The same things were measured in two ways. Each way mixes the same 9 hidden numbers, adds some noise and spreads widely along 5 directions of its own, which tell nothing about the thing.
In the rows, 128 means zero.
Some things both ways: the first way, then the second way.
[154  77 152  87  95 147  70 140  99 132 156 154 166 117  97  93 148 135
 131 178 185]
[137  75 122 141  97 103 131 109 132 153 125 128 150 138 141 176 121 120
 169 135]

[103  61 115 131 158 176 110 123 109 142 122 118 125 122 179  62 121 107
 138 153 118]
[114 214 118  62  96 190 119 202 114 172 155 139 110 123 140 138 151 140
 104 146]

[113 180  95 131 171 130 167 157 110  92 128 105 108 114 100 153  97 164
 114 125  87]
[124  82 180 164 103 166 159 103 117 132 112  93 190  84 113  54 110 135
 147  79]

[128 140 183 123 157  59 165 119 125 120 118 101 108 150 131 144 131 104
 172 105  87]
[164 147 160 103 155  89 106 141  93 160 127  94 166 129 143 158 106 123
 108  72]

[116 152 134 132 162 130 158 221 123 174 134 104 102 127 109 131 149 208
 124 135 117]
[158 123 134 108 178 122 107 136  83 121 107 116 101 155 143 142 111 134
 120 128]

[130 148 166 150 140 111 113  86 152 160  62 145 119  97 139 125 119  57
 168 114 134]
[143 121 208 108 119 129 136 178 132 113  57 113 130 157  77 114  99 155
 131 175]

[145  81 126  87 168 164 122 135 134 120 134 108 173  89 121  89 115  92
 163 146 151]
[149 115 160 122 139  75 118 129  86 137 126 114 127 131 127 130  96 110
 126 101]

[146  69 136  98 116 181 104 132 123 143 107 138 149  92 113 101 124  80
 158 127 168]
[142  74 137 125 144  38 107 101 114 120 108 141 128 131 116 196 112  92
 107 113]

[125 136 115 136 141 116  93  90 132  75 137 141 155 122 105 120 106  82
 111 119 121]
[139  94 133 126  74 152 157 145 119 104 108 163 115 151  98  79 107 135
 181 137]

[118 168 115 140 171 128  95 189 131 142 129 136 160  95 115 124 142 158
  98 135 115]
[130 183 114  95 121 150 120 223 100 151 164 138  68 129 123 135 104 137
 111 167]

[140  89 168 126  88  91 114  88 122 143 114 133 162 124 163 118 157 103
 121 121 110]
[132 125 134 118 139  70 166  85  95 138 102 103 131 168 126 120 130 120
 105 123]

[136  63 172 126  94 143 101  85 148 164 123 175 165 135 133  77 147  92
 127 122 169]
[141 146 154  95 110 123 144 120 111 117 114 118 118 175 163 112 129 115
 157 162]

[ 99 130  92 165 161 143  99 189 118 135 173  92 120 124 107  82 141 194
  77 172 114]
[134 182 170  96  59 190 116 193 147 141 148 135 185  76 119 132 130 149
 128 129]

[121 129 133 113 149 170 189 138 119 125 100 116  99 105 110 120 100 125
 165 132 133]
[126  92 226 138 130 151 120 125 134 105  86  94 168 109 119  85 111 121
 134 143]

[130 139 169 141 131  83 129 159 154 141 145 124 164 135 101 130 170 137
 110  93 112]
[139 172 148  99 135 107 125 133  90 168 164 101 161 117 163 130 125 101
  95  75]

[116 114  63 108 140 175 170 124 102 115 101 121  63 110 162 144  61 144
 157 166 115]
[153 147 124 140 137 112 132 141 118 114 155  94 120 123 139 133 111 142
 118 175]

[140 100  85  88 141 192 118 133 132  96 148 132 160 107 154 111 101 132
 138 163 172]
[114 132 132 138 105 162 145 121 124 145 148 103 152 108 174 118 131 120
 136 137]

[114 129  95 117 157 159 138  98  95 106  91 125 109 114 181 133  82 117
 137 134 106]
[109 111 124 145 113 169 169 107 114 153 111  94 163  91 138 108 131 140
 120  99]

[118 120 125 158 130 150 126 166 129 167 137 104  84 111  83  92 133 172
 121 173 146]
[147 210 160 119 112 212 122 185 105 136 188  98 152 102 165  71 125 160
 126 154]

[151  95 167 104 106  86 102 157 134 102 208 109 199 132 131  97 193 150
 126 187 145]
[123 156  86 101 134 159 116 151 109 187 178 123 132 132 155 157 159 127
 104 120]

[121 134 170 148 118 121 140 120 123 175  75 157 129 136 114 134 137 125
 102  55 111]
[131 175 116 103 159 115 120 128  65 120 162 119  81 117 188 123 114  99
  99 125]

[135 169 151 130 120  90 115 106 115  98 112 136 173 140 165 168 146 128
  97  84 106]
[ 83 110 193 119  75 162 167 148 143 127  57 132 132 132 113 111 128 129
 135 180]

[125  89 106 119 166 163 110  95 112 101 121  65 154  89 184  77 109  93
 151 175 128]
[148 170  85 132 184 128 168 125  56 129 151  81 116 133 182  90 100 129
  85  75]

[126 111 126 138 119 155 102 208 128 176 173 121 119 127  97  91 163 215
 103 191 170]
[173 127 122 122 145 124 149 115 109 114 117  93 146 187 180 127 111 138
 164 133]

[115 193 131 135 140 114 180 170 158 131 122 168 151 121 133 163 141 177
 105 103 108]
[141 138 188 109 151  80 129 146 155 107 107  66 136 143 149 153  92  94
 110 164]

Other things, the second way, with their names:
q_682: [150 134 163 135 144  84 129 147  82  88 125 121  85 152 169 131  75 114
 140 179]
q_735: [182 126 149 127 110  73 163 120 140  75 102 101 162 175 164 145  82 126
 168 143]
q_563: [147  60  83 145 132 116 201  81  90 113  78 140 123 209 111  72 121 141
 153  97]
q_251: [157 188 132  66 133 104 120 182 109 131 136 128 121 157 128 144 113 118
  97 116]
q_718: [128 196 123  86 109 196 136 187  97 152 133 118 115 119 167 127 126 149
 130 135]
q_499: [150  37 161 137 117 126 113  84 120  72  37 170 166 120 111 165 121 139
 160 106]
q_434: [164  74  65 108 136 113 123 131 146 112 108 166 129 189 103 182 137 131
 138 125]
q_540: [152 124 154 117 118 113 183 169  85  88  82 134  61 221 116  57  74 133
 170 174]
q_241: [161 173 127  99 152  79 123 107  87  97 146 116 148 123 177 142 112 102
  89  81]
q_532: [128 140 131  99 106 149 130 129  98 184 128 132 147 142 124 131 158 140
 133 115]
q_318: [116 144 127 144  92 181 162  97 130 148 171  88 206  72 168  79 144 120
 117  84]
q_157: [141 155 123 105 108 141 106 138 140 156 159 112 157 105 154 177 143 129
 129 144]
q_253: [143 137 168 135  98  66 178 106 107 149 146  77 160 128 121  72  94 107
 131  95]
q_186: [130 114  94 148 139 187 116 120  81 157 163 122 138  64 116 104 142 162
 109  96]
q_680: [160 136 175 107 131  64 118 143 110 110 115 124 115 172 115 144 108 124
 123 180]
q_429: [124 144 143 125 110 146 138 126 112 182 174 102 159 121  97  76 153 138
 104 129]
q_859: [144 141 116 131 148 174  69 159  88 144 175 136 125  50 102 135 132 159
  92 120]
q_927: [143 136  77  93 155 140 115 171 119 142 148 124  88 157 163 165 119 111
 128 128]
q_643: [110 144 132 115 135 150 134 117  93 145 133 107 133  95 157 112 138 114
  96 104]
q_14: [173  60  40 143 191 111 173  90 103 122 118 110 125 225 154 117 119 127
 145  79]
q_955: [133  76 189 138 113 120 156 125 123 133  84 118 161 148  69  75 113 133
 130 118]
q_414: [119 125  56 133 122 168 163  68  98 218 180  85 182 110 148  92 179 137
 115  53]
q_208: [153  88 150 128 124 132 151 106 148  94  93 122 162 188 126 111 133 130
 148 158]
q_225: [132  88 185 141 121 112 126 103 156 102  87  99 196  88 120 154 116 115
 108 120]
q_48: [152 106 153 127 105 112 160  77 117 125 100 111 198 143 114 103 139 141
 138  93]
q_726: [140 129 156 104 129 107 120 158 105  97 102 138  88 121  94 124  95 126
 117 149]
q_990: [130 160 103  70 137 164  71 218 119 138 136 174  69 115  96 192 139 145
  93 175]
q_172: [146 174  89 117 131 152 145 191 103 172 179 108 126 151 140 122 120 149
 109 125]
q_981: [165  25  73 164 214 108 149  45  59  90  92 135  96 181 102  79 128 143
 121  91]
q_469: [146 131  89 143 120 126 152  92  54 154 159 135 131 127 120  88 139 157
 121  96]
q_788: [173  77 106 134 166  90 146  96 116 112 111 104 167 174 154 132 104 105
 136  53]
q_228: [108 188 105 157 118 178 166 109  72 203 225  65 158  90 200  67 150 134
 101 114]
q_828: [157 196 112 107 138  86 145 161 122 158 177  90 162 128 113 146 120 139
  59 114]
q_922: [197 112 103 132 144  83 126 119 115  96 129 116 149 147 135 157  89 138
 145 105]
q_914: [176 102 139 139 138 109 142 103 115  83 111 120 178 163 148 116 112 132
 139 105]
q_653: [134 177  56 148 162 144 131  93  50 180 225  86 138  67 184 113 145 140
  76  81]
q_29: [119 212 186 112  82 115 140 187 153 138 187  81 143 108 156 120 106 104
 107 203]
q_463: [135  76 121 139 151 174 152 137 119 108  78 131 117 169 113  96 124 148
 133 138]

Some of these things the first way, each followed by its name:
[127 120 114 136 118 170 101 172 139 122 150 131 112  99 107 100 140 122
 145 183 164]
q_14
[122 108 117 119 117 115 151 150  86 150 127 101  98 123 127 132 125 191
 111 156  92]
q_653
[127  89 161 145 105  95  93  78 104 120 144 110 116 128 100  73 130 105
 136 193 125]
q_922
[148 128 175 125 114  79 113 107 137  96 138 104 174  99  97 117 157  77
 144 144 123]
q_955
[101 107 127 173 127 144 136 124 133 166 102 118  86 135 121 109 121 125
 108  86 107]
q_241
[128  54 133  99 112 136 127 107 125 113 161 145 171 120 159  75 133 114
 138 185 125]
q_414
[123 164 151 160 130 124 116 131 176 128 110 165 118 115  83 133 131  74
 142  96 152]
q_788
[110 117 110 106 184 124 164 128 116  88 139 101 117 134 184 119  99 119
 168 151  86]
q_990
[154 108 115  88 106 132 136  95 122 106 114 133 139 117 156 157 101 109
 154 134 147]
q_228
[118 114  82 139 133 130 128 188  90 155 132  85  68 126 108 147 115 194
 100 132  87]
q_469
[103 115  96 138 180 174 135 152 116 148 108 120 138  92 129  86 106 143
 104 133  99]
q_726
[123 157  70 148 142 127 106 145 155 103 169 126 127 141 136 149 109 171
  92 142 138]
q_735
[142  97 165 117  89  90 146 101 142 123 131 135 140 110 114 124 141  87
 157 145 115]
q_429
[119 141 102 121 108 125 169  97 113  95 102 150 104 130 152 174  91 125
 125 104  93]
q_29
[142 161 121 142 133 126 128 185 185 150 139 126 148  84  82 141 147 146
 124 130 154]
q_981
[119 113  79 141 147 154 145  95 175 128  98 145  79 129 162 149  68  71
 163  92 131]
q_48
[125 130  83 128 148 207 136 144 152 131 102 137 112  87 132 122  92 114
 143 132 164]
q_225
[136 176 165 162 112 116  83 143 164 147 107 153 148  95  92 129 163 100
 125 129 169]
q_463
[142  79 183 146  48 126  95 103 129 138 147 135 126 122  92  82 173 100
 137 177 179]
q_208
